The same things were measured in two ways. Each way mixes the same 11 hidden numbers, adds some noise and spreads widely along 6 directions of its own, which tell nothing about the thing.
In the rows, 128 means zero.
Some things both ways: the first way, then the second way.
[125 119 149 142  96 101 115 133 143 191 162 153  74 111 141 105  98 130
 123 149 105 139 160 151 150]
[123 114 164 100  93 158 131 120 117 135 103 110 141 153 158  98 195 137
 125 112 131 138 122 137 126]

[135  82 177 118 122 153 113 160 148  84 136 107 169  86 139 100 116 129
 134 103 178 145 175 155 133]
[133 157 121 100 155 100 106 162 129 152 184 121  98 129  89  91 143 112
 103 131 139 128  82 131 112]

[171 144 140 104  67 120 113  96 167 135 155 105  93 119 116 139 130 106
 107 115  99 123 122 153  73]
[129 140 163 175 119 110 135 102 126 127 117  96 133 165 118 115  94 155
 163  94 147 177 128 156 125]

[161 111 147 116 118 178 136 163 147 107 147 145 161 111 102 115 112 134
 139 103 143 148 112 163 125]
[129 156 169 118 101 151 132 113  96 138 135  86 146 117 128 134 128 159
 112 136 137 189 107 139 148]

[172  95 181 105 142 171 116 161 134  39 125 138 109 101 157 145  98 128
 125  98 135 108 139 128 154]
[117 159 164 148 115 124 141 106 126 116 150 117 134 100 139 114 138 135
 154 125  96 180  95 146 118]

[155 174  81  97  40 106 119  68 133 132 101 128 148 201 120 161 160 139
 133 123 115 140 111 137 120]
[175 118 106 120 123  80 145 162 102 145 131 101 128 149 110  91  93 168
  87  89 157 118 104 139 112]

[133 138 217 118 128  98 130  74 113 132 108 107  76  58 120 162 119  68
 115 158 102 108 143 137 168]
[163 120 147 168  91 109 139 142 102 115 146 113  90 154 119 115  91 138
 115  81 172 145 112 138 144]

[119 172 150 113 106 113 110 110 122 158 128 152  37 158 177 162 108 111
 146 132  86 119 141 138 170]
[150  77  97 114 144 112 143 110 117 120  97 162 153 157 176 110 154 112
 118 112 131  62 156 160 144]

[114 124 129  93  90 115 147 131 133  68 148 113 113 160 162 186 151 109
 156 111 143  89  58 126 139]
[145 145 109  74 158 122  98 136  49 157 128 101 136 133 138 144 127 123
  83 132 143 104  96 136 170]

[162  79 101 137  80 115 113 106 145 188 150  83 130  70 119 104 147 130
 139  83 112 165 157 130 134]
[104 115 152 147 137 151 115 153 128 146  83  98 119 152 137 136 101 138
 134 126 128 160 104 117 144]

[148 107 115  77  57 149  75 116 146 133 113  84  97 112 148 126 119 138
 116  91 104 169 171 124 103]
[130 128 146 111 123 102 171 111 135 118 173 158 128  75 158 127 112 128
 138 132 127 126 150 147  86]

[168 104 140 126 102 152 119 127 176 119 135 117 189 108 106 137 136 135
 124 105 147 127 147 128 117]
[107 114 140 119 102 134 137 126 109 133 103 129 140 102 154 106 137 133
 142 131  92 151  98 134 137]

[174  86 160 134 178 140 129 154 116  87 125 123 106  56 153 117  96 138
 152 112 116 140 148 105 215]
[151 120 118 161 126 102 145  75 143 139 111 136 144 160 112 133  80 152
 129 106 113 164  85 166 159]

[127 110 135  93 111 154 118 181 126 153 119 157 113 112 167 142  98 159
 121 132 142 143 160 142 145]
[ 90 155 154 117 107 109 138 104  99 149 116 114 143 122 141 127 138 141
 172 126  85 174  89 135 102]

[154  92 108  91  69 121 102 123 155 119 110  89 105 106 149 150 130 127
 106 107 115 165 140  97 114]
[141 146 114 109 152  70 127 140 112 136 169 157 114 138 110 108 125 124
 130 150 128  80 114 165  91]

[106 118 155 115  59 128 100  97 158 125 174 119 132 108 114 136 153  94
 131 112 130 114  85 141  93]
[112 144 148 137 134 143 108 129 131 112 161 149 110 143 160 128 162 100
 123 147 110 108 104 127 129]

[141 181 136  84 105 117 120  87 122 116 148 143 129 165 164 177 148 116
 165 133 130 115  84 145 122]
[127 168 120 168 112 122 138 112 100 127 158 110 110 112 108 118 137  99
 153 116 130 186 106 143 164]

[ 75 149 145 114  93 132 109 136 163 188 107 111 145 109 131 133 124 114
 135 143 138 181 164 140 138]
[124 147 119 131 106 134 123 175 109 135 163 126  92  88 120 113 118 118
 112 140 128 144  97 121 140]

[161 135 178 136 107  90 149  77 142 116 136 118 113  71 112 163 128 113
 124 168  69  49 108 127 162]
[132  77 135 157 132 119 116 151 157 138 134 149 112 127  91 111   4 134
 118 128 193 127 189 177 147]

[124 152 124 105  95 130 138 106 112 163 117 138 133 130 135 180 149 133
 151 123 119  93 114 139 162]
[110 145 120 159 111  99 119 118  96 143 116 110 138 168 140 114  91 151
 137  92  95 147  84 123 128]

[103 169 190 106  92 130 103 118 173 103 129 114  68 144 154 165 108  95
 118 138 101  88 144 139 122]
[157 128 123 141 127 115 120 130 119 132 127 106 136 150 130  85 114 151
 115  79 134 133  93 147 142]

[127 106 191  98 121 160 114 145 114 128 116 179  97  89 154 160  89 127
 123 153 106 121 143 141 162]
[150  95 127 101 123 104 135 125 129 147 144 144 131 156 111 125  70 137
  71 124 178 103 167 176 131]

[182  83 121 133 104  94 141 107 125  66 151 121 133 116 140 147 152 128
 139 105 131  97  85 104 162]
[137 154 138 126 134 115  94 159 123 133 169 118 107 145 100  86 133 123
 107 131 141 119 102 151 122]

[155 105 138 133 102 109 135 135  88 148 128 161  68  92 154 107 110 135
 129 119  96 134 145 169 176]
[124  72 165 118 171 140 126 158 149 141  87 120 121 151 136 146  74 131
 114 143 181 113 185 148 128]

[150  99  52 125  75 103 117 125 121 134 109 130 155 153 152 122 155 169
 144  99 144 177 127  98 174]
[126 111 119  81 132 118 142 149 120 132 128 156 126  91 167 111 155 119
 117 147  92  88 100 131 103]

[111 110 164  97  95 155  76 136 152 133 108  91 114  77 158 112 110 117
 126 104 126 180 194 140 125]
[155 113 143 108 142 132 127 163 131 118 155 136 101  86 138 117 132 110
  98 140 139 119 100 130 136]

[127 139 172 122  94 126 138 131 161 136 142 136 126 125 120 143 115 119
 120 149 124  99 137 166 123]
[ 87 113 119 119 149 122 123 164 141 152 134 149 114 105 116 114  89 106
 146 167 162 114 191 145 119]

[154 125 146  84 105 113 124 140 107 126 127 161  63 125 187 171 103 144
 112 151 114  99 135 135 140]
[129  95 149  97 139 131 118 163  97 153  83  96 123 140 124 110 132 143
 128 124 162 138 119 129 142]

Other things, the second way, with their names:
<400>: [127 116 116 148 181 119 113 150 135 144 122 129  99 141 107 143  79  94
 131 146 167 113 151 154 159]
<112>: [117 111 164 127 123 120 161 136 151 111 140 155 115 120 153 130 134 124
 139 153 134 117 169 147  84]
<510>: [ 87 111 122 129 145 131 113 138 171 149 141 166 117  96 107 108  71  93
 142 163 134 127 179 182 134]
<344>: [150 118 161 113 107 144 102 110 110 132 119  92 156 162 134  96 130 163
  87  92 128 150  75 149 158]
<29>: [167 117  89 108 104 106 139 166  82 156 147 112 111 110  90  81 133 158
 109 107 202 155  96 100 165]
<268>: [108 154 126 175 118 131 122 183 156 136 122 103  92 152 126  93 149 132
 148 122  94 164  57  92 106]
<356>: [155 129 143 138  95 163 134 143 108 114 151 117 114 119 156 133 126 141
  90 118 167 148 118 106 162]
<282>: [ 95 146 117 146 155  97 132  95 164 129 169 183 121 125 125 130 114  97
 170 160 104 122 145 157 103]
<79>: [131 136 109 134 145 126 114 198 141 134 167 139  97 111 104  95 116 112
 101 170 158  97 155 144 122]
<224>: [115 135 123 141 113  99 139  87 112 159 117 124 133 163 114 144  82 147
 145 110 125 167 102 145 139]
<101>: [155  74 106 133 125  99 135 142 136 129 126 160 110 175 146 117  74 128
  90  92 158  63 149 147 122]
<7>: [116 104 172 144 115 171 127 144 119 122  97 106 125  93 159 147  73 134
 127 133 132 164 134 135 159]
<503>: [140  87 155  97 122 137 135 139 126 111 125 141 139 126 174  90 171 134
 108 122 131  95 139 136 111]
<604>: [129 142 132 157 117 141 112 164 136 139 138 101 107 146 113 103 114 152
 116 121 154 165  96 106 139]
<45>: [122 155 155 112 121 116 135 112  89 117 152 133 132 101 152 118 178 119
 156 137  94 143  87 138 115]
<41>: [124 149  89 136 152  83 137 124 155 144 166 172 120 144 104 117 117 122
 133 161 132 108 131 147 104]
<111>: [ 89 135 178 139 112 147 119 144 139 125 165 122 104  65 134 114  80 113
 148 121 134 183 130 128 124]
<98>: [122 146 156 131 104 113 149  93 131 117 175 155 134 100 132 120 124 128
 147 145 111 151 127 168 112]
<548>: [139 116 119 111 169 104 123 148 117 146 104 121 125 165 128 117 153 131
 128 134 147 105 115 127 129]
<39>: [146 101 133 105  98 108 133  96  92 150 118 119 146 160 140 115  92 164
 107  74 153 131 116 145 135]
<450>: [121 113 146 129 106 136 151 160 132 146 129 113 108 105 116 120  88 143
 130 133 183 158 170 134 124]
<275>: [130 167 180 108 105 121 112 165  69 131 146  82 107 149 126 129 160 143
 100 146 121 144  78 129 109]
<432>: [135 129 125 163 125 105 134 163 136 133 136 112 106 158 117  95 107 154
 127 102 156 149 109 102 111]
<113>: [115 146 111 133 144 120 118 143 116 168 133 116 101 128  79 117 133 119
 151 147 150 182  75 114 163]
<361>: [ 86 115 110 148 120 110 139  99 123 151  98 136 136 165 161 145  86 119
 150 100 100 133 128 131 125]
<36>: [115 137  81 127 157  98 118 137 124 156 154 158 111 131 101 116 104 108
 140 148 154 111 136 138 137]
<399>: [122 138 157 129  96 100 154 114  98 143 123 110 122 156 136 144 117 148
 133 112 113 167  96 139 107]
<211>: [132  76  91  84 185 115 113 185 123 159  93 133 123 138 127 105 123 113
  91 141 158  76 140 124 143]
<489>: [128 131 157 143 117 128 133 106 129 111 146 128 132 115 152 109 128 123
 139 110 110 151 110 147 128]
<40>: [143 113 141  97 111 140 176 101  99 124 119 139 142  46 158 150 144 128
 144 151 121 164 109 145 162]
<401>: [135 147 130  85 123  87 126 137  90 136 182 144 113 121 124  94 147 113
 113 122 126  98 107 152 100]
<152>: [ 94  75 161 157 121 135 132 175 146 131 102 119 101 108 138 109  46 131
 146 102 147 161 152 116 121]
<536>: [104  99 124 107 127 152 137 166 120 138 113 135 120  70 159 127 117 112
 128 155 134 131 149 120 142]
<261>: [128 161 137 130 141  94 100 143 104 147 133  93 122 182 103  92 143 140
 122 107 106 141  54 136 114]
<581>: [149 124 126 144 100 123 126 123 148 125 156 129 121 157 133  99 104 134
  85  85 129 124 100 149 133]
<564>: [ 98 147 125 130 110 111 145 153 143 145 179 147  92  85 111 112  96 105
 146 144 140 150 146 140 104]
<161>: [124  89 159 106 126 125 141 142 101 120 124 129 105 103 172 126 123  90
 127 112 136 112 148 139 128]
<620>: [ 82 126 141 121 147 129 121 120 136 148  91 132 125 151 143 109 201  98
 181 140  83 147  84 126 123]
<360>: [146 133 125 116 146 125 137 152 125 136 147 127 112 123 123 124 146 128
 113 155 171 123 137 128 134]
<492>: [163 126 155 112 103 128 131 107 121 121 147 103 153 126 123  66 160 154
 108  97 141 158 104 164 141]
<445>: [127  86 107 125 139 132 122 163 149 151 101 137 119 161 117 104 107 139
 109 135 163 107 144 132 137]
<273>: [133  86 135 106 123 136 122 126 139 146 132 137 134 130 125 108  88 154
 106 106 182 140 132 116 145]
<43>: [ 85 135 163 126 135 161 111 148 117 133 120 105 123 113 151 110 170 117
 149 143 117 170 106 103 140]
<189>: [135 128 119 108 154 140 105 164 103 151 124 107 114 135 119 125 121 113
  96 139 169 118 126 135 167]
<491>: [121 149 150 137 116 116 119  72 103 110 182 159 132 117 143 122 131 109
 151 117 123 131 119 160 143]
<583>: [111 128 125 143 152 111 105 148 145 139 138 143 112 158 106 103 108 116
 138 143 142 110 136 153 125]
<513>: [ 96 165 177 163 128 141 104 149 133 107 163 114 106  98 142  96 142 109
 174 131 107 162  99 128 114]
<104>: [128 136 158  93  90 130 111 151  77 136 153 106 131 119 125  79 161 143
 111 129 148 137 116 139 128]
<562>: [126 148 112 147 137  97 118 150 153 145 148 133 109 169  90  87 138 136
 135 139 133 126 104 148 108]
<482>: [115 108 156  88 162 151 114 163 166 144 137 130 117 122 126 127 113 103
  84 168 153  99 181 166 116]
<379>: [129 154 183 158 114 106 160 145  93 105 131  96  99 109 151 139 123 133
 168 116 115 170 103 124  94]
<621>: [144 110 148 123  96 120 154  80 101 116 145 141 144  96 151 126 100 138
 137 104 138 146 136 166 142]
<538>: [104 134 121 131 135 120 138 108 132 133 149 144 130  97 144 114 126 108
 158 123 121 141 135 138 127]

Some of these things the first way, each followed by its name:
[144 136 168 105  91 156 123 135 155  62 132 160 182 181 137 165 141 120
 126 113 181  98 122 164 102] => <211>
[174 103 118  94 104 153 113 138 138 125 164 124 156 109 122 128 131 158
 126 104 157 123 118 128 110] => <273>
[165 120 134 120  87 140 122 120 135 157 118 137 192 106 113 138 154 135
 113 104 167 130 160 164 109] => <152>
[116 171 144 111 119 115 126 135 139 123 114 118  98 118 145 110  94 140
 141 162 101 152 136 143 167] => <40>
[170 125 168 124 117 122 139 122 124  65 141 134 115 135 126 129 121 112
 128 114 142 105 114 157 145] => <548>
[162  94 118  92  97 166 120 153 105 145 108 187 180 120 131 141 132 148
 119 110 179 191 130 149 123] => <399>
[127 134 113  96 101 138 111 151 119 169 118 125 106 107 163 120 118 147
 141 110 127 171 157 152 142] => <45>
[185  94  93 122  81 124 102 105 158 165 151 120 145 122 119 130 140 138
 124  99 129 167 138 110 114] => <445>
[145 133 152 100 129 129 141 140 140  79 150 134 136 141 142 165 127 123
 137 132 162 101  88 125 139] => <36>
[203 140  90  93 144 123 132 110 122 156 122  85 150 125 123 139 127 156
 149 108 151 177 147 115 151] => <29>
[113 126 156  95 122 135 124 150 117 170 129 149 100  87 157 147 101 140
 131 157 123 135 139 139 157] => <224>
[164 117 148 116 121 102 139 124 105 127 118 150  72 117 148 145  99 133
 120 149 106 125 135 129 179] => <450>
[147 113 136 109  85 114 110  83 140 132 135  87  99 111 144 159 135 125
 144 113  88  99 142 114 149] => <536>
[134 145  98 112 103 117 121 135 133 194 125 114 105  99 142 115 119 147
 143 126 107 175 144 138 150] => <621>
[127 107 122 133 105 128 107 140 140 202 144 114  92  69 153 105 110 149
 152 114  82 147 175 137 168] => <344>
[105 119 181 121  95 129  94 104 152 131 137 127 102 104 143 149 121 100
 132 132 109 116 143 117 149] => <581>
[161  98  94  83  86 146  89 133 133 135 151 124 126 108 167 137 136 155
 138  91 127 156 119 111 113] => <282>
[148  81 172 103 109 142 122 142 147  71 125 119 157  99 139 155 129 118
 112 118 167 116 138 126 123] => <401>
[133 107 127 102  45 119 117  81 117 170 120 130 134  95 115 146 150 124
 127 130  92 134 117 151 122] => <275>
[ 95 125 192 137  98 116 116 129 151 175 118 102 132  77 132 106 126  87
 123 124 148 161 204 189 127] => <161>
[175 103 146  96  96 129 126 105 138 131 145 123 109  96 133 176 121 138
 119 134  96  81 124 120 128] => <104>
[145  84 135 101 106 131  97 122 116 164 105 135  79  94 168 175 125 108
 115 103 131 168 162  92 160] => <101>
[195  88 103 132 108 120 127  97 133 125 152  93 142 104 106 122 146 131
 145  78 129 144 120 108 153] => <604>
[128 139 158 116 130 120 142 157 105 122 129 193  97 126 169 156 110 137
 131 154 133 103 111 145 178] => <583>
[118 140  93 120  69  89  89  82 112 203 112 120  92 133 159 125 140 141
 144 123 100 167 166 114 172] => <268>
[110 148 174 109 104 137 110 135 163 124 151 103 109 119 144 131 113 117
 138 125 130 107 152 159 120] => <538>
